The first 5 rows are patterns. Each new row is the sum of 2 different patterns, raised or lowered, with some noise. Before adding, each is slid sideways (what falls off one end comes back at the other) and multiplied by a number that may be negative. Names go in the order of the patterns.
Known rows, each followed by the names of its patterns:
[ -7 -10  14   9 -16  10  10  -6   1  -2 -16  -2   3 -19  13  -1   8  -1
 -15  20 -10   2  20  -8   3  12   2   4   4   9]  (3)
[ 18   1  22 -15  10   2 -20 -38   1   4  -4 -18   7 -16   0  12  10  -7
  -3  10  18   2   0   1  -7   0   0  -6 -11  14]  (4)
[-32   3   9   1  -7  16  24   8   2 -28  17 -22 -13  -7 -14 -18   1  -9
  16  -4  -3 -20   2   7  -1  24 -20   9   6   7]  (0)
[-20   1   5  -1  -7   8   5  22 -24  10 -14  -4  -5 -21  38 -13  -3   7
   0   6  38   7   5  -8  -3   0   3  -3   1  -2]  (1)
[  2  -1 -27  -5 -36 -14  -1  -5 -16  -2  13  27   0  -3 -13 -24   2  13
   2  15  28   9   3  12   0  -9  16  -1  -7  -5]  (2)

New rows, each followed by the names of its patterns:
[-50 -17 -11 -19 -21   0  -5  -9  -8 -33  -5 -31 -14 -20 -11 -22 -12 -18
   3 -19 -23 -39 -12  -8 -13  12 -30 -15 -11 -16]  (0) (2)
[ 27   2  20  10  20   7  13   1  -1 -16  -5   2  14  32  -4   8   7   1
  -4   8   4   5  -2  11  -4  15   7   3   3  -4]  (0) (2)
[  1 -22 -19 -20 -40 -19 -25 -26 -15 -38 -26 -20 -43 -28 -47 -31 -30 -39
 -25 -22 -31  -3 -21 -35 -36 -46 -38 -22 -23 -32]  (3) (2)
[  1   1   6   7  -2  -3 -13   4 -14 -12   2  -2 -10   8 -10   7  -2 -10
 -24  -1   2  -3   0  -8  -6  -1   4 -13  -3  -1]  (4) (0)
[-27 -15 -37 -39 -22 -31   4 -36 -16  -8 -18 -20 -11 -26 -17 -35 -18 -17
 -14 -26 -18 -26 -42  -7 -29 -27 -22  -1 -24 -21]  (3) (0)
[ 5 15 -7  3 13 14  1  3  1 15  6  8  6  3  3 10  9 16 -2 24 13  6 13 16
  6  5 -1 -2 -3 11]  (4) (2)
[ 14  24  20   5 -34 -11 -18  -8   4  10 -16 -12  -7  -2 -26 -10 -19 -10
   8   6   5 -15  14  10   3 -23  25  13  31   7]  (0) (2)
[15 17 17 15 20 18 38 19  8 -8 30  1  1  0  3  2 13 14 25 12 16  6  7  9
 12 16 10 13 16 29]  (4) (0)
[ 31  32  23  44  17  31  20  -2 -21  19  26  21  14  39  11  22  34  29
  10  22  28  34  18  21  22   4  18   5  11  12]  (4) (2)
[-56 -39 -31 -36 -33 -42 -43 -26 -52 -42 -37 -35 -37 -29 -31 -41 -42 -30
 -34 -28 -36 -23 -33 -25 -18 -38 -36 -30 -22 -44]  (0) (2)
[ -8   3  25 -19   6 -14  19  -4   8  48 -15  -1  19  -1  -6  13   4   1
   1  15  -3 -10  -4 -13 -26 -28  -5  -5  -4   0]  (1) (2)
[  6 -19  -2  12  26  13   8 -10  21  -3   2  22  -2  -6   8   8  12   5
  -9  13   2  21  12  25  13 -17  21  15 -13  11]  (0) (1)
[ 17  10   9  11   4   1  -9 -17   7   3  10   0   3  15 -18  16 -11 -12
  -2  37   1   1  16  14 -10 -12  -4  -3  32  -9]  (0) (2)
[20  5 19 20 25 29 -5 35  4 18 28  0 40 14 15 24 19 25 34 16 27 19  5 24
 25 10 17 16 -3 15]  (3) (1)
[ -6  13 -20  18   0  12 -12   2  17 -16   5  11  11   6  -1 -33   5 -13
  -2  -3  -5 -12   3  -5  13   9   1 -13   4   9]  (0) (1)
[28 27 29 28 21 25 32 37 24 26 19 29 22 27 28 12 34 31 28 10 35 47 31 24
 33 33 33 37 14 47]  (0) (2)
[ 15   6  16  -3  -7  22  -2 -14  13  25   4  -2 -15 -21  -8 -16 -38 -11
   4  13  12  10 -16  -8  -8  15   6   1  28  49]  (4) (2)
[10 11  2 25 -6 19 22 -8 21 38  8 12  4 -7  7 13 -8 21  6  5  9 -1 28 -6
 13 32 14 -3 25  3]  (3) (1)
[12 20  4 11 33  0 19 17 16 27 -3 22  7  2 18  5 -2 10  8 -2  1  0 14 -1
  3 19  1  7 30  9]  (3) (2)
[  3 -10  20   1   8   5  37   7   2  16  15  -6 -12   0   7  33  -9  24
  25  23  22  34  -1  21  -6   6  -2  27   6  -2]  (4) (0)
[ -8  -9   9  -9  -6  17  30   5  -4   1  -7  -2  12  21  13  25  19   9
  20  19   1  17  21 -10   5   2   9  -7 -13 -15]  (3) (2)
[ 30  35  32  41  28  25  25  11  10  35  31   7  27  28  21   1  24 -12
  12  12  18   7  28  31  40  20   7  19  -4  21]  (0) (2)
[-12  -7  -6 -13 -19 -11  -9 -11 -12 -12  -3   3 -19  -4 -23  -6 -16 -19
  17 -20 -11  -2  -8  -3  14  -2  -9 -16  -8  -7]  (3) (1)
[29 17 11 43 32 19 18 26  5 26 34 29 24 30 26 42 31 31 28 24 44 31 43 29
 40 41 40 45 13 20]  (4) (2)
[  3  10  28   2  -3   5 -23  25  -2  -8   2  36   5  -5  -1  17 -16 -17
   6  -1  34  -5  27  18  12  20  19   1  17 -10]  (3) (0)
[11 22  4 19 19 18  6 16 29 13 37 12 30 21 24  1 27 29 21 16 27 36 28 19
 -5 39 12 12 23  4]  (4) (0)
[23 12 37 20 34 31 -6 29 10  5 56  6 24 51 56 24 23 33 30  7 50 33 -4 23
 39 19 16  5  6 18]  (3) (4)
[-26   4  -4  14   4   4 -10 -27 -32  -6 -16  -9  -9  -8 -30  -3  -1 -12
 -23 -10  17  -3  29   6  -7  -2  14 -17 -34 -32]  (4) (2)
[26 13  6 29 25  9 27 26 18 24 25  1 11 19 -3 35 12 22 29 29 31  9 24 41
 12 28 27 14 18 27]  (3) (4)
[35 23 27 24 23 25 23 29 28 29 33 21 32 28 26 34 30 33 35 46 33 29 29 30
 29 24 12 34 27 38]  (3) (2)
[-18 -28 -44 -25 -25 -28 -35 -15 -16 -27 -45  -8 -39 -33 -22 -34  -4 -17
 -24 -23 -10 -33  -6 -29 -19 -18 -42 -14 -25 -41]  (3) (1)
[ 19   3  17  -2  20  29  26  11  12   5  35  23  15  11  16  23  34  -9
  16  16  31  15  18  38  14  15   3 -17  22  56]  (4) (1)
[ -3 -12   0 -45 -10 -16 -22 -40 -14 -11 -13 -27  -6 -11 -14  -8  -5 -16
 -17  -8 -14   0 -19  -5 -15  -9  -1 -36 -16  -2]  (4) (1)
[ -8  19  22  27 -36  29   1   8  23  16 -27   3  16  33  18  15   9   8
  12  14  25   2  20  28  18  27  -6   4  36 -17]  (4) (1)
[ -1   3   0  14  -6 -27  -2 -17 -16 -31 -19 -46 -17 -13  -1 -21 -11  -6
  15   0  -9   1 -37   0   9  -2 -12  19   8  -3]  (0) (2)
[ 16 -14  19  40   7   7  22   8  34  20  39  15   4  38  37  14  19  21
  10  16  27  25   0  27  53  17  38  12  33  27]  (3) (4)
[-13 -15  -5 -17 -23  -2 -28 -19 -28 -11   0 -34  -1 -25 -29 -11 -26 -39
 -19 -23 -22 -29  -9 -15 -31 -20  -1 -31 -28  -8]  (3) (4)
[ 14   1  15  10 -10 -13   7   7 -10 -25 -14  -3  -3   9   6  -4  -1   8
 -23 -28  -7 -26   7 -12  -1  14  35   0  -5  -1]  (4) (2)
[-15  25  -9   0  -6  24   7 -11   7   6 -15 -12  -3  -4  20 -10  14   8
  11  16   8  -3  17 -13   2   6  17   1   5   3]  (3) (0)
[28 -6 11 19  6  6  9 30  8 18 19 12 27 21 16 10  9 20  4 19 13  1 15  1
  4 16  8  6 12 21]  (3) (1)
[ 11   7  17  -2  -3  -2  -2  40   3  11  27  23  14  21   6   1  -8  13
  -7  34   6   7   9 -23  41  -6   6  17  29   6]  (3) (0)
[ 12  11 -10  21  -1 -26 -36   0  -2  -1   2  -9 -17  -8 -14 -32 -12  -4
  -7 -18 -10 -22 -24  14  -9  -8  13  51  -3  23]  (4) (2)
[  4  -8  -7  27   6  -9   0  -1  -6   1  -6 -11  -4 -11 -13   8  -4  -3
   2  -9  18 -22   1   0  -9  -7  -8  21  -9  -4]  (3) (1)
[ 14 -19  10  -2 -18 -25 -19   4   4 -15   1  18  40  28   0   6  10 -11
  14   0 -16 -12   5 -13 -10 -14  -2  -6   5  10]  (4) (1)
[-10  12 -28  42  -3   8  18  73   7  -1  12  32 -11   3   3   2  32   1
  34  18   3  23  30  11  25  -5  15  18  38  -1]  (4) (0)
[21 44 39 24 41 40 30 41 15 -1 27 15 24 36 27 57 64 16 48 26 49 45 39 34
 33 23 40 38 30  8]  (3) (4)
[  4  -2   3   2  -9  10  -5  -5  11  14  -5  -4   2   6 -14   3 -16 -13
  -4  -1  -7  -8  -4   6   0  -4  -3 -11  -1   4]  (4) (2)
[ -2  12   2 -14  11   5  17  19  12  -4  18   5  -9 -21   9   0  -8   2
  15 -22  11  19   5  -1  -1  -4  13   8 -14  14]  (3) (4)
[ 35  14  17  26  15  -3   4  22  31  29   3  23  28  22  19  51  35  21
  23  14  21   5  -6  41   3  25  26  21  53 -19]  (0) (1)
[33 45 27 18 29 31  8 23 23 19 29 36 16 30 35 26 26 34 49 32 55 40 37 25
 45 27 18  4 22 42]  (1) (2)
[ 15  12   1  13  26  13   2   3 -15  23  -1   9  -3  21  38 -18  36  -7
  13   9 -17 -58   0   9   7  -8  11 -12   8  17]  (4) (1)
[  1   2   9  15  -3 -13  -8 -24 -14   7  -4   4 -12  15 -14 -17 -25   3
  -1  -2   8   9  15  10   7  10   7  -1  -6  -9]  (4) (2)
[-22 -11  -3 -10  12 -31  -2 -12  -7 -29 -14   9 -14 -17   0   4  -3   6
 -26   2 -24 -21 -13 -18 -22  -9 -17  -7 -14  -9]  (0) (1)
[  6  16  40   6  31  38   7 -10  24  17   5  16  19   0  11  23  20 -10
   9  -8  14  18  12   0   8  26  35  10   6  15]  (4) (2)
[ -8 -20 -14 -42   8 -10  -3  11  -8 -40  -9 -14 -11   2 -12 -22 -13 -10
 -13 -21 -16 -47 -23  -6 -21 -29 -29  17   2   0]  (1) (2)
[ 9 18 25 26 28  5 18 15  0 -9 14 15 11 -6 19  2 14 17 20 10 17 10 26 11
 12 13  2 24 11  7]  (4) (1)
[ 27   0   3  16  13 -11   9  14   8   2  18  26   6   7   6  12  -2   8
   7   5  12  14   3  28   2   9  -3  12  20   0]  (3) (0)
[  2 -13   2   8  -3  25  -5 -26  -4   7 -11 -33 -36 -18  -7   7  18 -13
 -25  -9 -18 -37 -19 -11 -24 -11  -1 -30 -17   3]  (4) (2)
[ -5   5   9  -2  -8 -16 -23 -15 -21 -15 -10  -4   5  -5  -2  -1  13 -17
  -2  14   0  36  -8   3  -2  -5   3 -17 -34  -8]  (3) (2)
[ -4   7 -29   5  -4  -3  -2   2 -24  -4 -10   7   6   0   7  -3   5   3
  15 -11   0   6   7  -7   7  -4  19  -6  -2  10]  (0) (1)
[ 13   7  18   1  30  10  18  41  43  16  17  22  29  14  20  26   7  18
  25  23  21 -10  24  19  13  22  16   3  18  23]  (4) (1)
[ 56  -7  -4  15  -5  -5  47   3  -4 -14  -5  -3 -22 -10 -31 -16 -19  -6
 -13  -7   2  29   3  13 -34 -15 -11   3  -3  -9]  (1) (2)
[-19   3   7 -20 -36   3   3  -4 -10   6 -15   6   1   5 -12  -3  13   4
   3  -1 -14  -5  -3  -9  -7 -13   9  11   2  20]  (3) (4)
[-27 -26 -27 -15 -17 -15 -17 -16 -17 -11 -33 -29 -22 -28 -15 -29 -22 -17
   8 -25 -24 -20   0 -25 -14 -21 -25 -31 -24 -24]  (4) (0)
[ -9  -6   3  13  -8   9  -3 -24  -4   9  -1 -11  -3   7  20 -22  11  -8
  -2  -2 -11  27 -22  -3  -8   8   1  34  16  26]  (4) (1)
[-11 -28 -41 -21 -15 -28   2 -28 -16   0 -46 -10 -16 -20 -29 -37 -33 -21
 -41 -10 -14 -30 -22 -24 -37 -22  -9 -43 -17 -23]  (3) (1)
